There are 3 ways to turn a row about zero (a turn may also mirror it). The second row of each pair is the first, turned, with some noise. The first 27 pairs use one turn. New pairs use 2 turns, one after the other, and a turn may come again.
Some pairs, each with its turns in order after it:
[-1.31, 0.79, 1.10, 0.67, 6.38, 0.53, -1.03, 0.35]
[-3.23, -1.23, -2.89, -0.50, -3.28, 3.36, -1.68, -0.09] | (1)

[-0.64, -3.49, -0.50, -1.61, -1.16, 0.63, -0.01, -3.03]
[2.10, -1.57, 0.03, 1.69, 2.07, 2.53, -2.12, 0.22] | (0)

[-4.98, -0.46, 2.87, 4.36, 1.61, -6.07, -2.40, -0.73]
[-4.94, -2.92, -0.05, 1.67, -0.44, 3.19, 6.42, -3.29] | (0)

[-1.00, -3.56, -6.48, 1.47, -5.55, -3.45, 1.25, 3.32]
[-5.14, 4.32, 0.42, 5.46, -0.78, -3.44, -5.25, -0.99] | (2)

[1.25, -6.48, 2.44, -0.07, 4.67, 1.23, -0.50, -0.28]
[1.16, 4.31, -0.11, -2.72, 0.80, -1.31, 6.02, -2.64] | (2)

[-1.96, -3.27, 0.47, 0.83, -1.96, -1.75, 2.86, -0.19]
[-0.29, 1.74, 1.87, -0.40, 4.05, 0.66, -1.56, 1.24] | (1)

[0.52, 0.55, -6.48, 0.21, -1.38, -0.85, -0.20, -4.55]
[0.93, 1.08, 1.81, 4.11, 0.09, 2.12, 6.56, 1.19] | (1)

[-2.15, -2.98, 0.73, -0.22, 0.71, 2.30, -2.12, -1.09]
[-0.04, 1.84, -0.80, 2.61, 1.37, 2.92, -1.21, -1.08] | (0)

[-2.32, 0.45, 3.16, -0.39, -2.46, -2.27, 0.50, -1.20]
[0.63, -2.96, -1.52, 2.50, -2.15, -1.53, 1.22, 1.13] | (2)

[0.98, -0.87, -1.59, -3.58, 0.48, 0.80, 0.20, -2.73]
[2.89, -0.03, 0.94, -1.43, 0.61, 2.36, -3.03, 0.04] | (0)

[2.63, -3.25, -0.66, -0.42, -1.63, -3.78, -6.48, -1.81]
[-0.53, 1.34, -0.78, 2.07, 2.56, -0.63, 3.80, -7.25] | (1)

[0.22, 0.47, -5.18, -0.02, -1.48, -0.50, 0.24, -0.48]
[-1.26, 1.79, 2.73, 1.70, 0.74, 0.34, -3.13, 0.47] | (2)

[1.51, -2.58, -2.64, -0.97, -0.77, 0.51, 3.29, -0.95]
[1.32, -2.10, 1.33, 0.12, 1.64, 0.08, -2.87, 3.41] | (0)

[-0.82, 5.66, 4.81, 2.04, -0.20, 1.08, 2.00, -2.52]
[1.06, -6.52, 3.95, -2.18, -2.26, 0.64, -2.43, 0.48] | (1)

[2.34, -1.72, 0.23, -2.56, 0.06, -1.88, -3.83, -6.48]
[6.99, 0.47, 3.74, 2.02, -0.13, -1.85, 1.25, -1.40] | (2)

[-1.08, 4.71, -6.48, -0.29, -0.15, -1.55, 1.47, -0.32]
[-0.91, -3.34, 3.50, -1.38, -5.99, -2.04, -2.85, -0.41] | (0)

[-0.51, 1.60, 4.77, 1.13, -2.70, -0.39, 0.22, -1.34]
[3.10, 0.43, -1.17, 1.27, 0.44, -0.58, 4.56, -0.78] | (0)

[1.30, -0.40, -0.72, -2.48, 1.03, -2.17, 1.16, 0.35]
[0.59, 0.78, 0.71, 1.80, -0.85, 2.54, 0.20, -2.31] | (2)

[0.38, -3.70, -1.13, -0.34, 1.14, -2.15, 1.97, 1.56]
[-1.88, 2.75, -1.32, 2.17, 3.00, 0.06, -1.74, 0.99] | (1)

[1.26, 5.09, 3.13, -0.73, -4.83, 0.12, -6.39, 0.23]
[3.44, 1.73, -4.32, -0.42, -1.61, -3.74, 2.22, -6.82] | (0)

[-1.45, 0.45, 0.80, -3.29, -0.03, 0.01, 0.50, 1.29]
[2.77, 0.90, -1.78, -0.68, 0.18, 0.32, -2.21, 0.16] | (1)

[-0.59, 0.74, 1.65, 0.01, -2.12, -3.75, -4.38, -0.66]
[3.66, -2.10, -2.61, 3.18, 1.18, -2.18, -1.53, -1.24] | (2)

[1.55, 1.36, -5.59, -1.21, -4.07, 2.44, -0.35, -3.30]
[4.29, -2.81, -0.93, 1.75, -3.24, -1.08, -5.32, -0.41] | (0)

[-0.69, 3.52, -5.49, -1.88, 5.91, -0.13, -0.23, -3.51]
[0.14, -1.11, 6.27, 0.89, 5.39, 5.17, 0.64, 0.53] | (2)

[0.99, 0.70, -0.12, -3.21, 0.96, 0.08, 3.76, -0.61]
[-0.46, 0.54, 1.69, 0.49, -2.73, 4.10, 1.44, 0.36] | (2)

[-5.32, -3.54, -0.76, 1.85, -0.62, 1.70, 3.82, 6.48]
[-1.95, 3.42, -2.22, -5.08, 4.24, -0.55, -2.53, 6.10] | (1)

[-0.33, 2.89, -2.92, 5.19, -0.95, -5.82, 0.87, -3.37]
[-2.66, -5.36, 2.13, 2.98, 4.00, 2.36, 4.42, 1.21] | (1)

New pairs. What belongs after each?
[1.01, 0.61, -3.25, 0.63, 0.27, -1.58, 3.84, 0.52]
[1.02, -1.89, -1.64, -0.18, 0.71, -2.85, 2.08, 3.52] | (2) (2)

[0.28, -2.43, -1.64, 0.81, -0.26, 0.58, -0.74, 6.48]
[-3.53, -1.11, 2.49, -0.01, -2.28, 3.05, 1.76, -4.11] | (0) (0)

[2.78, -0.24, -6.48, -0.05, 0.79, -4.02, -0.52, 3.88]
[3.00, 3.96, -2.96, -1.38, 3.25, 4.23, 0.38, -4.28] | (0) (1)

[-1.04, 0.57, -0.09, 0.41, -1.00, 2.35, 1.95, -3.70]
[-0.87, 0.77, -0.63, -2.91, -1.63, -1.55, -2.76, -1.73] | (0) (2)

[0.45, 1.21, -6.48, 3.19, 1.95, -0.41, 0.25, 0.22]
[-7.42, 0.23, -1.14, 0.18, -0.50, 0.07, 0.28, 1.63] | (1) (2)

[3.10, -2.49, -2.94, 0.97, -0.06, 0.26, 0.49, -0.48]
[-1.51, -1.47, 1.71, 1.34, -2.64, -1.43, 2.99, 0.47] | (1) (0)

[1.70, 1.81, 0.25, 4.41, -1.02, -0.68, 0.09, -1.37]
[-0.14, 2.01, 0.02, 1.00, 3.21, -1.52, 1.19, 2.91] | (0) (1)

[3.11, 0.41, -2.39, -1.93, -2.17, 0.34, -0.04, 0.97]
[0.75, 0.36, -2.36, 2.24, 0.93, -0.18, 1.08, -3.21] | (0) (1)

[-2.07, 1.82, 1.24, 0.91, -1.68, 1.81, -1.00, -0.15]
[1.42, 2.09, -0.80, 1.06, -2.16, 2.12, 1.01, 0.11] | (1) (2)

[-0.60, -6.48, 1.74, 1.28, -0.53, 1.09, -2.09, -1.03]
[0.56, -4.18, 2.44, -4.30, -1.96, -2.06, 2.47, 0.42] | (2) (0)

[0.33, -0.63, -5.11, -1.01, -1.63, -1.28, -6.02, 1.41]
[2.87, -3.05, 0.79, -2.86, 5.53, 0.46, -1.16, -3.25] | (2) (2)

[2.86, 2.71, 1.19, 1.67, -0.70, -0.49, 1.61, 1.63]
[-1.98, 1.21, -1.09, 0.32, 3.87, 0.30, -0.45, -2.04] | (1) (1)

[-0.12, 0.39, -6.48, 0.18, -0.68, 0.27, 0.67, 0.02]
[1.34, -3.24, -3.67, -1.92, 3.29, -0.91, 1.48, 0.86] | (2) (2)

[-1.26, -0.01, -0.93, -5.66, 4.57, -0.48, 0.31, -4.64]
[4.94, 1.65, -1.89, -4.80, -1.87, 0.94, 0.79, 3.48] | (0) (2)

[-0.16, 0.05, 0.03, 1.58, -1.56, -2.99, 0.52, 0.59]
[-2.35, 0.59, -0.83, 0.42, -0.23, 2.01, -1.56, -0.13] | (1) (1)

[0.04, -0.11, 2.91, 1.15, 3.58, 1.96, -0.50, 1.23]
[-2.41, -2.20, -0.22, -0.34, 0.86, 3.08, -1.54, 2.78] | (0) (2)

[-1.10, -0.63, 1.05, -0.07, 1.08, 1.32, -4.56, -3.71]
[0.55, 0.71, 3.72, -3.25, 0.51, -0.75, -1.91, 3.04] | (0) (2)

[-0.86, 0.76, 5.43, -4.12, 0.66, -0.01, -0.46, -0.51]
[0.73, -2.72, 1.94, 2.80, -4.13, -0.23, -2.75, 1.20] | (0) (1)

[-3.24, 1.60, -0.08, -0.70, -3.17, 2.16, -0.01, 2.04]
[2.07, 0.94, -2.78, 3.34, -0.20, -2.44, -2.23, -0.09] | (1) (1)

[-1.06, 0.71, -1.08, 0.02, -0.36, 2.02, 0.74, -0.76]
[0.24, 0.04, -1.88, -1.74, 0.27, -0.53, -1.22, 0.11] | (2) (1)

[6.48, -1.21, 4.44, -2.30, 2.09, -4.51, -5.31, -0.09]
[4.20, 3.67, -2.08, 5.66, -5.05, 3.99, 0.37, 3.14] | (0) (1)

[2.19, 1.85, 3.69, 2.92, 1.12, -5.68, 4.85, 2.10]
[0.47, 1.87, 4.36, 2.89, -2.43, -5.56, 2.17, 4.42] | (2) (2)

[-6.21, 0.01, -0.45, -0.66, 0.45, 0.13, -1.54, -2.41]
[-5.67, 0.66, 0.63, -0.86, 1.30, -0.92, 1.28, 3.42] | (2) (0)

[-1.16, 2.07, 0.96, -3.13, 5.67, -0.30, -1.53, 0.40]
[2.73, -1.97, -0.78, -0.92, -1.82, 2.45, 0.10, 5.45] | (0) (2)

[-0.99, 1.79, 0.32, -5.92, -2.21, 3.56, 0.73, 0.39]
[0.02, -4.81, 0.68, 1.98, -2.07, -2.34, -0.60, -4.65] | (0) (1)

[-0.53, 0.17, -2.29, -2.99, 0.05, -3.73, 5.96, -0.11]
[-2.07, 0.37, -1.96, -5.13, 3.68, -0.54, -1.58, -3.29] | (1) (2)

[-0.12, 5.41, 6.48, -0.66, -3.91, -1.07, -0.80, 0.02]
[-1.35, 6.55, -0.57, 1.77, 2.77, -3.94, 3.83, -0.77] | (2) (1)

[-6.48, 1.94, 1.78, -1.19, 1.14, -0.93, 1.57, -1.10]
[-4.41, 0.26, 1.83, 2.71, 2.14, -0.91, -0.43, 4.54] | (2) (0)

[-1.27, 0.20, 5.60, 2.49, 5.16, 0.35, 0.51, -0.16]
[2.16, -1.83, 0.85, -1.80, -1.85, -0.29, -1.77, 6.82] | (0) (1)

[-6.36, -1.80, -0.02, -1.93, -5.12, -0.38, -0.64, 1.40]
[-6.78, -2.56, -0.51, 1.04, -1.93, -4.25, -0.19, 0.28] | (2) (0)

